The first 6 rows are patterns. Each new row is the sum of 2 different patterns, raised or lowered, with some noise. Before adding, each is slid sideways (what falls off one end comes back at the other) and multiplied by a number that may be negative. Names go in the order of the patterns.
Known rows, each followed by the names of its patterns:
[  0 -17  15  22   5   5  20  13  -5  23 -11   9  12 -11 -15 -17  14  19
 -25 -25  13   6 -23  -2   8  -7  21   2   9  -3 -13 -25 -15  17 -13  17
 -23 -24]	k389
[  7  24 -14 -18  -6  -7 -15  -7  18  -7  14   3 -16  12   4   7  19  23
 -13  -5  -5 -26  20 -12   7  11 -24  -8  -5  -5 -24 -18  21 -24 -24  -7
 -12   0]	k576
[-16 -24 -18   0  20   5   6 -13 -20   8  19   0 -22   5  23  13  -6 -13
  -1  -7   6   5  25  19 -18 -14  18   2 -22   0 -27 -13 -17  24  24  11
  20   4]	k753
[  9  -8  -1 -17  17  -7  17  11   2  12 -12  -1   1 -10  14   5  10  19
   7  23  12  13   8 -19  17  -7   4 -24  10   8 -14 -19 -14  27  12 -20
   3 -20]	k751
[  7   5  -5 -22 -21   1 -19  25   3  -8   6   4  -8  -6  12 -15 -22  21
  -9 -19  -9  22   0   1  21 -25 -10  24  -7   4 -20 -14 -22   8  12   0
  25  14]	k783
[ -5  -9   9 -17  20  24   9 -27   6   5  -6 -23 -27 -20   2 -16 -11 -26
  18  -4   8  -4   0  14 -22  16 -11   8   2 -18  -7 -21  20  12  25 -18
 -26  -9]	k390

New rows, each followed by the names of its patterns:
[36 20 14 33 62 47 39 47 30 49 34 26 16 49 26 67 49 36 47 32 34 36 41 42
 30 55 47 32 50 62 48 47 37 36 26 59 16 51]	k751 k783
[ -3 -11  -2  21  38  -3  17  44   3 -21  28  26 -12  35 -10  11  -8  22
  12  12  51  10  12 -34 -23  16  13  34  43   4  -3  42  45  12  13   9
  47  38]	k389 k753
[-23   4  -6  -9 -19 -22 -17 -43 -22 -29   6  -8 -13   7 -13 -29 -24  -4
 -33 -33  13 -24 -19 -18  -1  -5  -6  11 -23 -10   3 -19 -10 -39 -11 -36
  -2   9]	k576 k783
[42 12 50 41 30 30 71 62 43 67 33 33 35 18 29 38 53 55 13  8 53 56 24 24
 49 47 63 37 38 37 27 26 30 70 45 38 13 34]	k389 k753
[ 16 -12 -24 -11 -42 -19 -35   7   2  -1  20 -14 -15 -23   0 -12   7  11
   9  -3 -38  -8  24  -7  -7  -9  19   6   1 -24   0 -21 -10   0   2  17
 -18 -16]	k753 k751
[ 16  15  -9  -6   1 -17  33   2  -3   6  -9  -6 -14  -1 -34 -20  12  -3
  -6   1   2   5   1   9 -18 -13   8  -1  -9 -10   8   2  26   7 -22  15
  19  13]	k576 k753
[ 32  13   1   0  -7 -15 -15 -11 -23   5  11 -29  12 -17   0   7   7   4
  -1 -17  31  26  -9   2  16  -1  -5   2  -6   2   1  18  13  34  22  -7
  14 -25]	k389 k751
[37 53 37 52 33 42 32 36 43 35 46 51 29 40 55 53 29 43 44 28 32 45 34 27
 58 44 12 43 24 47 50 41 28 22 27  9 34 33]	k576 k783
[ -3 -17 -39 -18 -30 -11 -11 -20  -2 -30  11 -14  -2 -26 -13  11  10   8
 -33 -21  -2 -18  16  -9 -13 -10  22 -23  15 -19  -7 -22 -36  -3 -18  -8
  11  -8]	k753 k751
[  7   6  20  -7   4 -14   3 -10 -13  34  24 -10   5  18  -7  14  14  12
  -4 -15  -8 -11   3  13  21  23  -3 -24  11  -4   4  16   8 -10   6  36
 -16 -17]	k753 k783
[ 32   5  15  39   7  32  19   8  18  13  -8  26  47  16  22  15  33  39
  24  28  35  34  56  12  41  18  32  25 -12  49  -3  30  -8  23  39  11
  17 -10]	k751 k390
[23 59 27 49 22 43 52 31 37 21 47 33 37 53 31 48 40 31 41 36 23 44 58 36
 41 36 53 50 41 48 50 53 60 34 55 40 46 42]	k751 k390
[-27 -17  16   4  12 -52   0 -10   4  14 -10   3 -22   7  10  -7 -27 -17
  -1 -47  24 -18 -19  11 -20 -22 -24 -16 -49 -18  12 -13  -5 -35  19 -19
 -26  33]	k576 k783
[-14 -19 -33 -14  -8  -1  -9 -31 -15  11  -6 -24 -41   4  15 -11  -2 -26
 -26 -52 -19  13   1 -26  -6  11 -29  15 -10  -1 -29 -45 -30 -38 -31 -13
  16   3]	k576 k753
[ 23 -26 -10 -11  12   2 -21   5 -27 -24  19 -13   2 -10 -17  -7   8  11
  -4  -5  16  -9  -2 -30 -19 -20 -18 -40   0  14  -5 -20  -5 -30  -7  -9
 -20 -41]	k751 k783
[16 22 28 37 36 27 28 19 21 37 42 21 24 56 27 17 42 26 41 42 44 18 14 36
 40 10 17 48 31 27 34 31 37 46 39 47 44 17]	k389 k576
[ -8   0 -14  -7   0  18  -4 -14 -27 -27  21 -20 -16  -6 -21  -5  -6  -8
 -31 -23  -8 -40 -15   0 -30 -12  12   8   3 -14  -2 -29 -35 -22  -7 -17
  13  12]	k576 k753
[  9   1 -24   7  33 -24  18  10  -1 -20  -9   6 -11  26  15  -8  15  -2
  31   7  23   2 -16  -8 -34  -7   4 -16  -7  30  26 -13  18 -19  -9  17
  -6   3]	k389 k783
[-37 -18 -16 -26 -20  26  19  -3  42 -45   4  -3 -18  12  12   4 -14  31
  32 -46  27  38   9 -10  -3 -14 -48  31  18 -18  10   6  22  -9  21 -25
 -17  10]	k576 k783
[ -1  17 -11  -1  11  -6  46   1  15  12  23   3  -5  16 -15   3  39  17
 -18 -18  26   9   8  39 -21  15  49  11  -4  -5   3  -9   4   6  -1  37
  15   8]	k783 k390
[-11   3   2   0  23   4  -3  26  13  -4  20   5  15  -3   7   2  -7  17
  17 -19 -29  18  12 -12   7  16   2   6   5  -2  -2  -1 -24 -12   9 -17
  -1  -7]	k389 k576
[ -1  11 -31 -25  -4 -19 -37  -1   2  -5  17 -21   2 -15 -22  -6 -11   3
 -16  16  -9 -34   6  -1   6   9  -3 -13 -11   8   0   8  -9   5   3 -27
 -14 -27]	k389 k576
[ 30 -28 -11  -5  -7  19  44  47  12  20 -22  26  25  18  40 -12 -26   6
  22 -14 -24   4  -5  30   1   6  11  18   1 -22  11  43  13  -4  19  30
  37  14]	k389 k753
[  2   3  29  17   4 -13  33 -16  26  28  21  37   6 -17  10   8   2 -20
  15 -19  19  -1 -12  30   9  30 -12 -11  39  36   7 -13  19  -4  11  30
 -11   7]	k389 k390
[ 14 -35 -23 -11 -21  -5  -7 -17 -21   3   1  -5  23   6  -1 -14 -40   5
  12 -17  -6  33  15 -13  17 -44  -6  -5  -5   5  26  13 -31  18  -3  -2
  27  13]	k389 k783
[  3   2 -16  -4 -12   5   4 -28   5 -28 -16  -6 -17   7   1  -7 -30 -22
 -34  -9  -1  10 -19 -15 -23  -1 -22 -21  -6   4 -25 -18  -6   3  12  14
 -13   9]	k576 k390
[-45 -50 -26 -36 -24 -38 -28 -40 -22 -33 -48 -37  -9 -29 -63 -45  -9 -32
 -19 -25 -44 -38  -9 -49 -27 -55 -48 -47 -37 -18 -33 -18 -20 -38 -32 -45
 -59 -50]	k751 k783
[ -8  -7 -11  11 -24  -4 -24  -3  -1  -2  -7   5  19 -17   7  16   4  -8
 -27  -8 -20   2  -7  16  -5 -13 -20 -14   0   7   8 -10 -29 -10   3 -22
 -27 -31]	k753 k751
[ 15  16  11   7  -2   2  25  19 -17  11  21   6  15  21  23 -17 -23 -10
  10  10  11  26  11  12 -13   2  -9  27  15   8   4   7  31  -8 -12  -6
   5  26]	k753 k751
[ 10 -38 -21 -26 -35 -11  -3 -20 -36 -22 -26 -11   1  -9 -37 -35   3 -24
 -28 -24 -34 -34 -23 -34 -22   6 -37 -31  11 -38 -34 -27 -54 -14 -33   5
   2   9]	k576 k753
[  7   2 -40 -37  -1  -7   5  17  -5  -2 -12 -12   4  22 -26  -1  18 -11
   8  -5  19 -13 -43 -35 -13  -6  -8  11  18 -10  -5 -11  -2   5   2 -29
 -31   8]	k389 k753
[ -5 -34 -23 -19  23  -6  10 -10  -8 -10 -37  28   3 -13  -4   2 -13   8
  28  22  -5 -42 -34 -30 -12   7  28   7  14  -4  -1 -30  17  22 -13 -40
 -24   4]	k753 k390
[-21  10   9  -9 -12  10  17 -25  -3   3 -17  14 -10  -2  -7 -11   2 -22
  23 -11  29 -20 -20  11  -3  23  -1   0  19  14  28  -6  23  -2  18  -2
  -6 -21]	k389 k751
[  5 -12 -21  -8   3 -10  33  24 -31   8  22  -5  29  32 -15  -1  52  16
 -14   8  13 -11  24  14  -3   6  35  29  16   8  -1  -7 -13  -6  16   8
  15   2]	k576 k783
[ -2  21  20   9 -27  -3  18  13 -20  -7  10   8  13  10  -2   1 -14   1
  -9   5  27   7  22   2  -4   4  -9  10   7  15   3  23   8 -12 -13  -5
   3  20]	k753 k390
[-13 -29 -18  -1  -5   0  -2 -12 -12 -47 -18 -10   0 -39 -12   6 -21  -7
 -15  11 -25 -44 -19 -44 -10  -9   1  -9  -4 -31 -11 -10  -5   5 -30 -28
 -15  -5]	k753 k751
[55 56 -1 40 34 42 63 61 37 47 41 34 33 42 39 22 70 49 35 26 21 36 26 11
 17 70 54  3 55 31 27 32 50 28 27 25 48 26]	k751 k783
[  7  -7   5  19  40  20  39 -12 -19   2 -18 -23  -9   7  -2  37  24   0
  30  -7  17   6 -12  20  29   3  -8  35  26 -19  21  10  17 -16  12  13
   3  43]	k389 k783
[  5  24   6 -24 -14  -6 -13  23  17   8 -28 -21   4   7  14 -13 -13  24
  11   3  -3   9 -14  -7   2   8   9 -23 -21  18  15 -10  -2 -17 -32 -22
  28  18]	k753 k783
[-14   4  -8  21  11 -23  -2 -28  -1  21  27 -22 -11  21 -22  10   4  12
 -17  -6  10 -22  12  -7  18  19  -4 -20   2  -3   1  30  10 -32   7  30
   2 -34]	k753 k783
[  3  38  -9 -16   3  37  36 -44 -29  35   6   9  -4  16   1  40  -8  21
 -13 -17 -16 -23  33  -4  18  -5 -29   0 -18  -1  18 -12  -1   9   7  18
   6   6]	k389 k751
[ -4  22  15  36  23 -16  28  -4  31  40  20  11  -6 -15 -12  18 -17   1
  16 -26  12  -2  -4   4  11  34 -19 -19  26  21   0   7  40   0 -11  11
 -18  -5]	k389 k576
[  5  -2  -1 -21 -16 -11   4  10  -9  -4  13  19   7   0  17  28   2   1
  -8  24   5  12  -3  -2  18  25  12   1 -16  -5   5  -4  18  -2  18  30
   5 -13]	k751 k390
[-20 -14 -45 -56 -30  -3 -59 -41 -26 -37  -9 -18  -2 -32 -43 -47 -41 -24
 -38  -5 -44 -31 -22 -45  -5  -8 -15  -4   5 -28 -30 -14 -51  -5 -24 -24
 -27 -57]	k389 k576
[ 16  19  -9 -17  18  16   0  15  28  -3  12   4  -2  34  19  20  25  22
   2  15   7 -25  31   9  23  22 -17   2   1   5 -11   4  42 -23 -18  11
   0   0]	k576 k753
[ 20  21  22   9 -25  31  21 -15  15  25   9  -3  23  -1 -10  13  20  18
  33  16 -12   1  -4  32  29   6  24  -6 -27   2  -9 -17   2  -1 -18   6
 -16 -17]	k389 k576
[ 18   2  19  35  29   1   2  22  -2 -19  17  18  19  35  25   5   7  -5
  19  19   9  11  17   3   1  15  28  -4   6  23  10 -24  -7  14  -9  33
  30 -27]	k576 k783
[ -4  31 -31 -18  -7 -31  -6  15  21   3 -12  -4 -19 -20   6  12  -5 -15
  16  13 -16 -26 -17  -2  10  16   4   3  -2 -32 -10  18  17  -2  15  15
  -2  24]	k576 k753
[ 15 -22   5 -19 -14 -10   1  14   2  19   5 -14   8 -15 -24 -40  -1 -20
   3 -20 -22   9   3 -24  -8 -12 -16 -26   6 -25 -15 -19  20   1  -5  16
 -33 -18]	k751 k783
[-13  -9 -24 -16 -36 -42 -17 -20 -13 -18 -15 -10 -39 -21 -34 -35 -17 -43
 -32 -35 -37 -23 -25 -18 -22   4 -38 -20 -22 -20  -4 -40 -28 -10 -13  -4
 -41  -5]	k576 k751
[-56 -68 -53 -41 -28 -26 -40 -30 -31 -27 -37 -31 -45 -37 -35 -43 -52 -42
 -46 -48 -46 -20 -24 -20 -49 -44 -13 -44 -35 -43 -46 -42 -53 -25 -33 -18
 -16 -18]	k753 k390
[ 31  12  26 -13 -26 -24   5   7  10 -11  22  23  -6 -17  -4   3   3 -30
 -29 -23 -14 -26  -3 -19  19  10  -6   1  -5   5  -7  18  -7   8  14  -7
 -17  -3]	k576 k390
[  5 -21 -11 -23 -17   6 -18  -9   0 -29  -7 -29 -42 -36  11 -14 -16   5
  -9  10  -7 -25  10  -6   5 -22   4  -8 -25   1  -7   2 -14  -7 -30 -31
   5   2]	k576 k390
[ 30 -21   4 -12 -27  13 -11  -8  -6  11  28 -30  26  14  23  -3  -7   0
  -3  17 -10  -3  19  10  21 -23  13 -11   9  -1  -3 -17 -12 -15 -29  19
   4   1]	k576 k751
[  1  18 -11  15 -17  -3 -24 -13  13 -31  -3 -15  -4  -7   4  31 -10   0
 -17 -17 -28   8  32  -1  16   8 -18  21 -15 -14  10  36 -14  -8   0  -4
  36   6]	k576 k390
[ 11 -18  -5  -2   3  30  -5 -13   6 -12  -3 -44  -1 -10 -29 -34 -21  10
 -47  -3 -15 -23  14  -9  10 -36 -40 -60 -11  23 -17   2 -23 -42   1 -47
 -26  -5]	k389 k390
